The rows are grouped in 4 ways, from coarse to fine. Each group lies inside one group of the grouping before and may be the whole of it. The rows also spread widely along 10 directions, which tell nothing about the answers.
In the rows, 128 means zero.
Some rows, each with its group in each grouping after it:
[100 110  96 118 130 143 130 140 139 111 132 119 137 154 144  94 130 157
 125 139  99 140 127 138 126 123 133 106 143 123 141 104 147 103 112 119
 152 145 105 130 166]  Fugov Z_998 muman Z_241
[131 167 128  94 177 131  93 111 167 174 149 152 146  81 124  90 159 134
 158 130 113 108 114 170 133 186 100  96  84 134 183 108  90  93 134 102
 121 145 106  99 114]  Fugov Z_998 Kage Z_301
[141 150 182 125 136 123 106 133 138 127 112 144 130 138 186 131 156 136
 104  87 141  94 112 149 113 153 116 118 152 129 135 127 108 121 138 106
 124 117 105 108 159]  Fugov Z_998 muman Z_510
[ 80 115 107 173 123 115 166 163 128 139 119 126 127 158 140 139 106 164
 135 108 106 122 128 136 117  83 141 154 133 120 102 120 137 113 132  97
 151 137 123 128 124]  gizag Z_856 rubi Z_323
[106 121  97 133 112 133  87 153 123 147 130  96 126  88 107 111 109 184
 111 145  76 161  93 132 113  99 132 139 121 111 154 128 121 131 111 162
 155 131  98 134 124]  Fugov Z_998 nurof Z_359
[ 86 118 120 113 170 164 112 128 162  98 150 131 113 200 158  78 135 118
 151 143 123 118 133 149 137 149 115  97 143 137 114  90 153  86 120  95
 140 145 136 129 204]  Pemup Z_725 Fesu Z_394
[138 168 163  94 136  87 100 161 151 160 152 116 157 150 148  63 129 170
 103 156  78 101 133 153 152 118  96 133 147 105 196 137 132 148 130 136
 178 127 118 126 193]  Fugov Z_979 bif Z_700
[150 103 145 110 111 159  95 113 114  66 124  81 119 157 132 121 122 125
  76 161 109 136 117 139 125 112 103 137 160  98 120 124 143 174 114 154
 104 122 170 156 176]  Pemup Z_725 domom Z_578
[ 92 101 103 175 134 147 138 125 124 107 121 113  97 123 107 153 104 140
 145 115 117 149 105 128 100 109 137 157 107 117  80 129 127 126 135 106
 114 133 158 127  93]  gizag Z_856 Zoza Z_178
[173 112 120  84 106 149 155 114 115  95 128 100 153 120 121 137 133 129
 100 160 116 124 140 165 143 118 112 118 141 123 167 114 119 151 121 142
 112 149 126 140 140]  Pemup Z_725 domom Z_140
[ 96 125  74 134 106 104 156 169 123 184 130 119 172 132 106 114 106 177
 144 157  66 127 139 144 137  82 138 150  97 117 167 111 130 124 104 127
 151 142 106 134 103]  gizag Z_751 vibiv Z_450
[108 132 163 185 120 107 115 122 122 143 104 172 119 154 160 148 158 128
 136  83 137 100 110 120  87 131 142 148 109 123 100 130 112 119 135  80
 101 110 126 100 106]  Pemup Z_105 zokar Z_991
[ 95 127 109 143 139 142 104 171 130 154 118  86 110  79 123 145  81 184
 112 110  91 142  91 152 107  97 119 158 133 133 104 118 111 115 129 139
 152 132 106 123 123]  Fugov Z_979 bif Z_162
[ 38 116  91 186 145  89 128 128 167 150 142 146 130 196 135  75 138 152
 166 122  80 109 136 120 104 100 125 134 107  86  94  89 169  78 122  51
 139 151 150 120 127]  Pemup Z_105 kativ Z_236
[105 132 136 161 125 123 113 143 131 141 129 138 107 114 140 128 142 146
 137 109 133 131 106 133 117 120 142 133 120 133 133 127 106 105 146 113
 147 133  95 105 127]  Pemup Z_849 Lan Z_314
[144 113 180 135 124 141  99 110 109  57 124 144  91 181 149 101 161 114
 117 132 148 159 102 100 116 150 151 125 146 124 135 170 139 159 140 136
 126  99 146 121 181]  Fugov Z_998 Kage Z_612
[ 42 113 126 187 147 114 146 193 139 142 106 104 120 236 153 128  66 151
 130 114  82  99 133 139 107  61 124 195 149 122  31 108 162 105 116  84
 142 118 173 139 169]  Pemup Z_105 zad Z_536
[157 114 140 123 111 137 171 107 154  73 132  99 116  92 191 156 158 140
  89  78 159 105 138 176 140 114 104  67 199 118 138  90 103  98 167  93
 144 180  73 112 151]  Pemup Z_849 zep Z_693
[138 138 189 174  96 104 112 149  89 141 101 174 113 125 165 167 164 139
 128  76 159 119  93 111  94 125 168 151 120 143 137 158  91 140 144 127
 124  96  84  99 112]  Pemup Z_725 Fesu Z_962
[ 75 148 135 167 137  82 123 157 143 176 141 174 143 193 143  76 146 156
 161 130  95 106 131 117 125 119 142 142 102 109 152 134 145 114 127  85
 161 121 124 116 144]  gizag Z_856 rubi Z_323
[113 114 105 123 140 124 168 124 138 109 125 107 142 164 113 111 109 137
 138 148  92 126 139 149 122 113 119 153 117 112 114 120 146 129 128  99
 121 143 173 130 127]  Fugov Z_998 muman Z_241
[143 138 189 168 110 100 144 156 115 137  98 142 118 127 178 182 135 136
 104  66 154  92 110 144 111  99 136 155 158 135 113 146  94 135 155 108
 127 116 100 107 130]  Pemup Z_105 kativ Z_236
[102 116 120 140 138 156 125 131 114 120 105 150 123 155 134 143 133 128
 145 113 131 132 110 131  93 149 150 146 103 151 100 121 119 111 112 103
  98 114 133 112 114]  Fugov Z_998 nurof Z_359
[108 131 168 157 170  95 157 120 178  93 157 103  73 153 139  96 117 128
 159 113 129 115 121 146 145  98 110 141 158 103 103 142 140 111 201  81
 177 161 160 118 171]  Pemup Z_725 domom Z_140
[ 96 147 113 125 143 128 109 180 138 191 129 112 149 118 128 127  97 166
 132 134  83 106 117 168 126 104 110 150 112 136 135  97 110 106 112 131
 144 135 106 128 132]  Pemup Z_725 Fesu Z_962
[152 121 157 106 148 170 143 132 126  73 133 102  94 157 126 131 111  98
 122 156 150 139 125 156 154 128 122 144 148 156 124 151 116 147 150 140
 130 126 160 128 184]  Pemup Z_849 Lan Z_314
[123  86 115 154 100 114 173  97 123  62 135  96 108 144 116 120 131 141
 127 137 114 150 130 122 122  81 134 135 144  86 116 129 151 143 153 110
 137 157 157 137 123]  Pemup Z_725 domom Z_578
[115 119 105 127 131 137 121 117 127 123 131 130 127 127 105 102 136 144
 146 147 102 152 111 127 116 138 139 131  99 124 146 132 130 124 123 125
 126 130 134 121 116]  Fugov Z_998 muman Z_510
[164 142 165 106 134 166  85 140 120 134 114 127 119  92 154 162 136 119
  94 112 148 112  99 166 129 147 113 121 145 154 146 130  81 137 124 149
 105 115  98 119 152]  Pemup Z_105 kativ Z_236
[124 117  96 137  90 140 140 134  89 152 112 178 163 125 128 146 165 148
 136 126 126 136 125 124 109 140 167 117  88 144 173 120 108 126  96 122
 107 120  79 115  86]  gizag Z_856 rubi Z_323
[ 77 101 102 140 175 156 165 145 143  93 145  96  81 182  88 105  73 119
 183 163 110 156 121 141 144  96 140 169 123 147  79 134 155 109 153 111
 153 143 184 137 165]  Pemup Z_725 domom Z_140
[168 138 188 133 127 112 166 126 120 112 130 161 107 135 147 138 158 107
 151 111 168 120 124 140 144 135 153 128 131 157 162 173  94 137 173 113
 143 123 107  97 141]  Pemup Z_105 zad Z_536
[131 142 169 147 128 111  98 137 120 133 119 136 111 124 140 123 139 151
 120 110 123 128 100 123 106 131 133 154 121 122 136 156 115 147 143 123
 135 108 125 108 132]  Fugov Z_979 bif Z_162

New rows, each followed by its group in each grouping:
[139 151 174 127 136 165  16 144 105 154 121 145  99  89 131 134 145 130
 118 127 134 141  65 127 108 167 134 139 101 149 152 149  81 149 116 175
 109  84 103 119 144]  Pemup Z_725 Fesu Z_962
[135 103 119 112 117 141 184 114 138  84 136 145 137 168 172 115 166 124
 133 122 146 117 156 153 145 132 138  68 161 141 154 100 132  91 134  90
 143 162  85 115 167]  Pemup Z_105 zad Z_536
[163 161 179 102 136 118 148 166 116 156 107 141 154 134 161 154 126 139
 111 107 135  88 129 169 129 137 122 155 135 161 153 142  94 142 136 120
 127 110 108 103 145]  Fugov Z_979 bif Z_162
[114 121 139 139 162 138 154 101 155  97 137 134 105 177 132 113 132 102
 157 133 129 111 135 150 131 136 114 131 122 128 101 123 135 114 150  75
 113 142 175 115 145]  Pemup Z_105 zokar Z_991
[146 117 129 118 116 140 193 133 113 115  94 115 165 153 156 190 120 125
 107 104 130  79 152 180 110 112 110 149 135 137  94  88 108 128 116  93
  77 142 144 125 105]  Pemup Z_725 Fesu Z_962
[ 92 129 116 104 189 181  76 149 162 105 177  87  69 150  87  52  88 120
 158 204 103 177 102 145 173 130 117 132 126 148 143 146 140 118 144 161
 180 135 158 138 220]  Pemup Z_849 Lan Z_314
[148 114 139 115 111 143 113 125 107  88 119  96 124 137 127 125 121 146
  86 145 107 144 117 133 114 120 119 149 143 112 131 141 131 171 119 149
 116 116 153 137 149]  Fugov Z_979 bif Z_700
[128 123 134 169 156 123 155  90 160 100 145 104  74  60 109 150 122 132
 156  92 141 135 103 151 119 120 111 133 116 103 104 143 100 121 192  86
 133 164 152 109  77]  gizag Z_856 Zoza Z_178
[130 125 131 136 128 124 105 115 136 120 135 104 120 126 110 114 124 133
 115 148  97 127 115 142 124 110 105 147 122  95 130 133 126 151 130 126
 115 134 163 135 129]  Pemup Z_105 kativ Z_236
[178  92 148 150  68 151 120  98  75  68 101 114  99  83 131 181 152 129
  88 113 153 167  95 109 106 119 153 135 137 113 140 164  99 188 134 162
  94 113 119 131  97]  gizag Z_751 vibiv Z_450
[ 72 119  93 146 146 126 164 191 141 149 142  96 110 139 115 115  70 171
 163 139  93 144 118 151 144  65 145 155 137 148 117 120 136  92 142 132
 197 152 105 130 157]  Pemup Z_725 Fesu Z_394
[ 96 117  94 118 122 169  91 154 101 148 102 142 154 144 137 133 129 157
 115 131 103 133 113 135  94 148 140 134 105 152 124  95 125 113  72 128
 101 108 103 121 128]  Fugov Z_979 bif Z_162
[131 104 135 142 129 158 119 105 120  83 128 135  91 132 128 135 144 110
 134 125 149 149 106 127 120 137 142 121 130 135 120 140 120 130 138 121
 110 127 133 120 139]  Pemup Z_105 kativ Z_236
[138 140 161 117 154 150 123 135 135 112 133 126 108 150 133 124 127 104
 133 140 144 119 122 156 142 142 119 144 127 151 131 140 108 131 147 121
 125 124 147 115 164]  Pemup Z_849 Lan Z_314
[183 141 154  92 124 144 114  94 122 110 130 132 158 129 124 129 157 108
 102 155 124 105 135 158 131 164  96 123 108 110 174 134 106 177 114 126
  79 121 161 131 123]  gizag Z_856 Zoza Z_178
[136 123 120 132 122 122 133 102 123 121 135 148 119  97 105 114 158 140
 157 132 125 153 108 124 114 144 151 123  90 125 168 147 108 127 142 118
 129 137 113 105  89]  Fugov Z_998 nurof Z_359
[121 103  98 120 117 144 166 128 110 102 119 122 138 141 125 134 126 149
 129 132 116 142 133 139 115 123 143 134 124 137 127 117 131 124 118 114
 121 136 126 121 120]  Fugov Z_979 bif Z_700
[ 84  78  83 138 118 151 187 114 123  66 116 142 136 201 168 122 149 145
 133 108 131 133 152 127 103 129 152  99 149 134  92  81 165  84 110  66
 120 152 117 118 146]  Fugov Z_979 bif Z_700
[105 107  95 128 125 136 153 131 146 116 141 116 131 136 148 111 132 151
 136 130 112 130 138 147 143 112 128  96 144 118 147 100 137 101 129 105
 152 161  99 129 147]  gizag Z_751 vibiv Z_450
[ 76 105 103 171 121 151 144 160  97 133 100 155 127 180 134 155 116 140
 144 115 125 135 116 118  98 116 167 162 108 151  88 124 133 118 103 107
 111 107 130 125 117]  gizag Z_856 rubi Z_323
[132 121 120 101 103 131 155 149 103 128 108 162 184 195 155 115 153 139
 119 144 113 114 148 136 123 138 152 121 125 145 168 115 139 128  89 119
 118 117 102 122 155]  Fugov Z_998 muman Z_241
[170 118 173 150 120 127 202  90  96  76 107 171 116 168 130 173 160  86
 151 107 180 117 136 128 115 148 155 159 105 142 117 174 107 167 161  84
  78 114 177 106  91]  gizag Z_856 rubi Z_323
[146  87 118 138 107 151 158 109 107  54 125 100  82  92 110 142 124 141
 127 128 139 188  98 119 122 108 161 127 144 128 132 163 122 145 159 150
 147 140 119 125 125]  Fugov Z_998 muman Z_241
[112 163 146 142 155  90 126 143 169 171 137 104 140 130 128 116 113 142
 129 123  90  78 133 174 130 103  82 164 117 100 120 112 112 122 152  85
 131 143 161 117 121]  Pemup Z_849 zep Z_693
[116 109 109 105 113 150  86 138 139  97 144 108 126 130 164  75 146 172
  92 144 100 156 112 130 137 125 129  70 176 112 178 109 147 112 110 155
 177 144  66 138 205]  Fugov Z_998 muman Z_241
[123 131 174 192 108  90 137 129 111 120 122 163  89 132 136 136 160 131
 151  97 156 138 103 103 109 113 169 157 112 127 133 173 107 135 175 106
 148 117 113  94 109]  Pemup Z_849 Lan Z_314
[142 127 125 113 113 121 140 129 120 124 128 127 143 109 137 122 143 160
 116 125 115 130 126 144 122 129 131 121 129 127 166 126 115 132 129 123
 138 138 100 114 126]  Fugov Z_979 bif Z_700
[149 129 129 108 124 148  93 120 119 121 124 115 128  95 114 121 135 142
 111 143 109 146  99 140 118 144 123 129 115 123 158 138 110 148 120 153
 115 119 125 127 125]  Fugov Z_998 muman Z_510
[120  89  99 145 100 143 138 112 128  84 131  95 112 121 131 126 126 154
 103 136 104 152 121 134 122  89 127 109 154 103 127 112 138 126 127 131
 140 154 115 137 140]  Pemup Z_105 zokar Z_991
[136 108 159 149  83 140  95 150  94  84 105  96 117 168 156 141 124 142
  59 134 120 136 113 121 112  90 128 155 170 108 114 139 133 172 113 159
 125 105 134 144 178]  Pemup Z_849 Lan Z_314
[155 166 189 115 164 138 132 151 144 147 131 155 118 112 169 153 139 117
 138  93 168  91 114 171 145 160 120 119 137 167 156 146  80 119 160 109
 139 122  95  99 156]  gizag Z_856 Zoza Z_178
[143 119 128 173  95  60 154  71 145 107 150 106 115  72 104 112 161 160
 137 115 101 132 121 126 109  90 115 130 108  49 153 135 121 148 177  97
 140 174 143 117  60]  Pemup Z_725 Fesu Z_394
[121 145 123 109 136 130  91 151 154 161 127 103 150  88 157 116 124 173
  95 114  91 107 111 169 123 127  95 109 145 113 154  95 109 107 117 129
 145 144  85 125 147]  Fugov Z_998 muman Z_241
[151 130 145 129  77  93 185 175  94 145  99 139 170 123 180 167 138 183
  91  85 127 104 138 148 118  91 151 134 163 143 164 126 106 131 128 123
 156 130  50 108 128]  Fugov Z_979 bif Z_700
[131  79 125 173  89 146 151 115 103  52 103  79 100 129 141 181 109 148
  77 101 127 147 113 125  96  79 126 147 168  90  73 131 136 164 133 126
 109 134 154 146 117]  gizag Z_856 Zoza Z_178
[ 89 133 126 133 183 205  45 132 138 138 131 151  81 111 131 126 131 115
 151 120 145 144  77 140 113 190 129 116  98 165 108 120  98  98 116 125
 105 108 121 118 147]  gizag Z_856 rubi Z_323
[141 151 141 126 151  95 143 109 157 140 152 139 122  81 116  96 153 144
 163 121 120 130 115 148 136 140 123 112 103 117 180 145 101 113 172 104
 155 154 111  98 105]  Fugov Z_998 Kage Z_301
[102 103  95 138 130 165 195 139 133 114 111 151 142 132 186 179 142 140
 135  68 161 102 142 168 116 134 142  81 151 164 108  71 112  60 122  68
 123 162  61 105 121]  gizag Z_856 Zoza Z_178
[131  90 111 138  72 144 156 134  86  85  98 125 161 190 156 152 137 146
  77 132 114 126 145 126 109 100 140 133 153 109 123 114 148 161  87 127
 100 120 131 149 141]  gizag Z_856 rubi Z_323
[122 106 105 125 136 123 201 134 136  88 133  77 118 135 112 129  85 156
 129 136 101 139 140 157 135  82 118 156 149 120 107 129 140 133 154 110
 153 159 159 130 133]  Fugov Z_979 bif Z_700
[125 164 181 103 177 165  40 163 137 154 113 113 118 142 152 125 103 131
  95 126 112  99  94 163 114 163  87 165 130 146 106 129 106 145 110 138
 104  88 156 124 182]  Fugov Z_979 bif Z_162
[101 115 108 112 136 195 120 171 114 129 103 133 147 174 172 156 113 136
 100 119 129 111 128 162 122 140 127 118 151 166 107  86 124 105  80 123
 106 116 102 138 175]  gizag Z_856 rubi Z_323
[143 112 122 106 124 146 161 111 118  89 121 141 145 156 136 123 152 123
 131 136 132 135 136 142 123 147 139 112 124 138 146 121 129 124 121 110
 108 134 127 116 131]  Fugov Z_998 Kage Z_612
[166 133 132 107 113 147 125 118  85 139 103 148 153  96 103 162 143 128
 124 134 127 132 112 141 100 161 140 161  76 151 152 143  87 162 108 137
  72 103 136 109  72]  Fugov Z_979 bif Z_700
[179 184 191 129 161  66 131 106 169 165 143 110 120  33 110 128 134 143
 138 100 116  97 104 174 129 132  82 156 101  94 166 164  69 149 200 105
 136 147 148  94  72]  Fugov Z_998 Kage Z_612
[197 146 206 120  95  99 107 106  90 115 132 177 126 131 122 112 193 109
 134 149 153 136 108 106 134 152 161 138 103 127 216 196 100 190 152 154
 123  96 117 109 136]  Pemup Z_725 domom Z_140
[ 86 113 117 160 160 176 124 166  96 131  91 115  86 127  96 181  67 135
 152 111 126 156  84 134  86 122 154 211  91 177  44 147 109 128 124 127
  99  93 167 115  97]  Fugov Z_979 bif Z_162
[148 123 138 130 129 154 121 106 122 114 112 122 124 120 124 158 130 115
 114 126 126 116 116 155 111 135 110 143 114 128 111 123 103 143 124 116
  81 124 155 123 109]  Pemup Z_105 zokar Z_991
[115 107  89 125  92 118 175 139 128 115 132 118 164 161 144 110 141 158
 112 147 101 122 160 148 138  90 129 108 144 114 160  91 143 108 115 109
 151 164  97 128 144]  Pemup Z_849 Lan Z_314
[ 62 103  97 172 161 163 114 112 156  99 142 129  70 129 128 113 133 127
 168 110 139 152 104 130 110 138 137 116 114 134  79 101 129  68 149  81
 135 153 128 108 129]  Pemup Z_849 Lan Z_314
[145 127 122 121 108 106 129 106 126 121 152 127 139 123 101  88 154 143
 142 166  97 140 128 130 135 119 127 123 100  97 188 136 128 151 135 134
 137 144 134 127 117]  Pemup Z_725 Fesu Z_962
[111 129 170 179 107  98 142 165 105 147  95 152 124 150 169 170 135 147
 125  73 141 101 109 127  97  96 156 166 139 137 102 134 111 120 144 102
 133 112  97 108 124]  Pemup Z_725 domom Z_140
[119 142 140 162 114  96 129 158 122 159 128 115 120 106 111 132 114 157
 130 130 105 129 111 137 124  86 133 175 109 119 143 150 105 141 150 132
 153 128 123 116 109]  Pemup Z_849 Lan Z_314
[ 99 124  99 152 121 118 116 120 129 148 130 134 147 141 111 109 135 152
 131 142  86 124 126 130 108 121 120 143  91  91 134 115 133 136 109 104
 110 132 152 133  97]  gizag Z_856 rubi Z_323
[143 107 152 151 104 124 123  81 110  72 125 142 111 155 134 124 173 117
 127 124 138 135 118 110 102 137 136 127 116  98 127 137 131 156 138 109
  96 125 156 122 116]  Pemup Z_725 Fesu Z_962
[122 124 145 148 137 123 147 129 130 113 118 138 108 125 142 135 135 137
 144  99 137 132 108 133 112 131 146 138 127 137 120 144 116 116 155 104
 138 129 119 106 125]  Fugov Z_998 muman Z_241
[165 106 140 104 108 136 212 155 114  80 121 100 134 165 150 154 106 127
 104 140 138 123 151 166 164  78 135 133 187 150 146 142 129 146 144 138
 151 145 117 135 182]  Pemup Z_105 kativ Z_236
[112 101  84  98 143 189 138 138 120 102 117  79 142 164 105 143  80 123
 116 168  94 128 134 171 123 115 103 156 122 140  86  88 136 132  87 135
  87 136 180 154 141]  Pemup Z_725 Fesu Z_394
[ 91 140 146 170 112 122  70 181 108 175 111 159 135 148 157 132 134 165
 114 106 110 119  97 114 100 120 149 148 118 129 137 133 118 130 100 133
 139  92  87 122 142]  gizag Z_856 Zoza Z_178
[126 116 111 129 123 116 128  91 145 111 146 113 132 120 110  99 149 139
 133 148  99 128 129 140 124 120 109 118 113  86 148 108 135 128 137 105
 122 160 146 130 114]  Pemup Z_725 domom Z_140
[108 102  86 100 131 178 113 118 124  94 130 116 156 206 121  94 125 123
 106 186  88 130 147 143 129 140 107 121 122 111 128  95 162 144  73 123
  91 127 178 158 168]  gizag Z_856 rubi Z_323
[131 137 147 114 147 123 141 136 132 130 147 142 121 154 115  97 133 121
 165 158 125 130 124 141 149 129 139 139 111 142 163 146 124 130 148 122
 148 128 136 118 155]  Pemup Z_725 domom Z_578
[116 113 134 174  98 119 114 106 118 107 113 135 119 131 146 140 162 137
 109 101 131 122 116 120  91 120 131 135 120  98 109 115 119 128 131  97
 102 132 128 114 100]  Pemup Z_849 Lan Z_314
[ 98 108 100 155 144 140 189 119 129 111 122 148 127 163 117 148 125 119
 172 119 134 124 138 141 113 130 145 144  94 139  96 118 130 107 132  70
 105 141 156 114  92]  gizag Z_856 Zoza Z_178
[130 141 120 123 152 160  66  89 144 139 149 144 105  69  96 108 165 113
 157 143 131 143  93 142 121 180 120 110  72 132 161 123  88 116 136 119
 100 131 126 104  97]  Pemup Z_849 zep Z_693
[122 140 135 163 112  96 110 117 119 157 138 169 128 112 111 105 167 149
 152 129 115 137 108 109 115 135 150 135  80 104 178 157 112 145 138 116
 134 120 116 111  90]  gizag Z_856 rubi Z_323
[142 114 126  99 161 177 103  59 159  62 153 114  99 124 129 101 161  96
 136 142 140 130 122 156 128 179  92  83 123 112 126  99 123 118 137 101
  92 158 165 126 147]  Pemup Z_725 Fesu Z_394
[130 101 111 154  99 121 116  83 119  97 138 136 113 112 105 112 166 133
 133 139 117 156 112 110 110 122 141 117 105  92 151 136 129 141 132 119
 112 140 132 123  97]  Pemup Z_105 kativ Z_236
[ 97 122 112 114 183 189  94 158 143 120 148  80  70 106  90 117  68 131
 156 162 110 166  87 159 145 120 118 150 121 160 105 133 114 116 140 163
 151 132 149 138 168]  Pemup Z_725 Fesu Z_962
[114 111 117 118 135 154 112 131 135 105 135  99 116 140 124 113 115 137
 120 150 106 137 117 147 132 114 116 128 141 120 125 110 137 124 125 133
 133 142 135 141 164]  Pemup Z_725 domom Z_140
[163 131 125 113  94 158 114 124  95 144  98 143 164  90 138 181 160 127
  97 115 137 108 120 159 105 150 128 126 105 147 153 103  77 136 100 129
  68 117  94 112  86]  Pemup Z_849 zep Z_693
[154 154 170 120 112  96  97 152 123 160 124 109 159 152 126 111 120 142
  91 158  80  98 128 151 133 101  98 170 124  99 160 147 115 179 116 147
 124 108 155 138 149]  Pemup Z_105 zad Z_536
[150 128 141 138 141 139 160 106 143 107 146 138  85  54 136 147 151 134
 152  93 169 142 105 152 142 143 138  92 135 142 163 149  83 111 185 112
 155 159  83 101 111]  gizag Z_856 rubi Z_323
[142 106 170 159  96 141 120 115  93  81 102 163 107 177 164 150 166 111
 111 109 157 132 112 107 102 134 159 130 140 137 118 149 124 149 126 119
 100  99 124 116 148]  Pemup Z_105 zokar Z_991
[111 122 137 136 159 142  46 100 176  85 161  56  60  63 133  83 117 169
  93 120  97 157  79 140 120 124  77 107 167  73 115 123 128 129 162 136
 164 155 141 135 169]  Fugov Z_979 bif Z_700
[105 115 109 137 125 139 144 177 119 132 147 118  93 101 115 119 105 164
 162 139 124 174  98 132 147  90 173 127 136 164 163 148 116 105 150 165
 203 142  63 120 157]  Pemup Z_725 Fesu Z_394
[ 90 133 149 179 137 139  63 142 126 139 113 127  95 133 134 140 125 133
 122 105 121 125  87 125  92 126 127 167 112 122  81 129 111 128 129 114
 105 101 146 118 124]  Pemup Z_849 zep Z_693
[123 129 126 119 130 135  99 123 124 126 129 139 132 141 118  95 145 140
 134 149 105 142 110 125 117 149 136 128 106 123 157 137 129 134 116 132
 124 116 131 122 137]  Fugov Z_998 muman Z_510
[133  74 124 161  94 129 206 104 118  44 105  86 113 164 151 169 118 130
  96 102 131 125 147 144 110  73 123 138 175 100  67 115 141 138 146  90
 111 156 160 137 124]  Pemup Z_105 zad Z_536
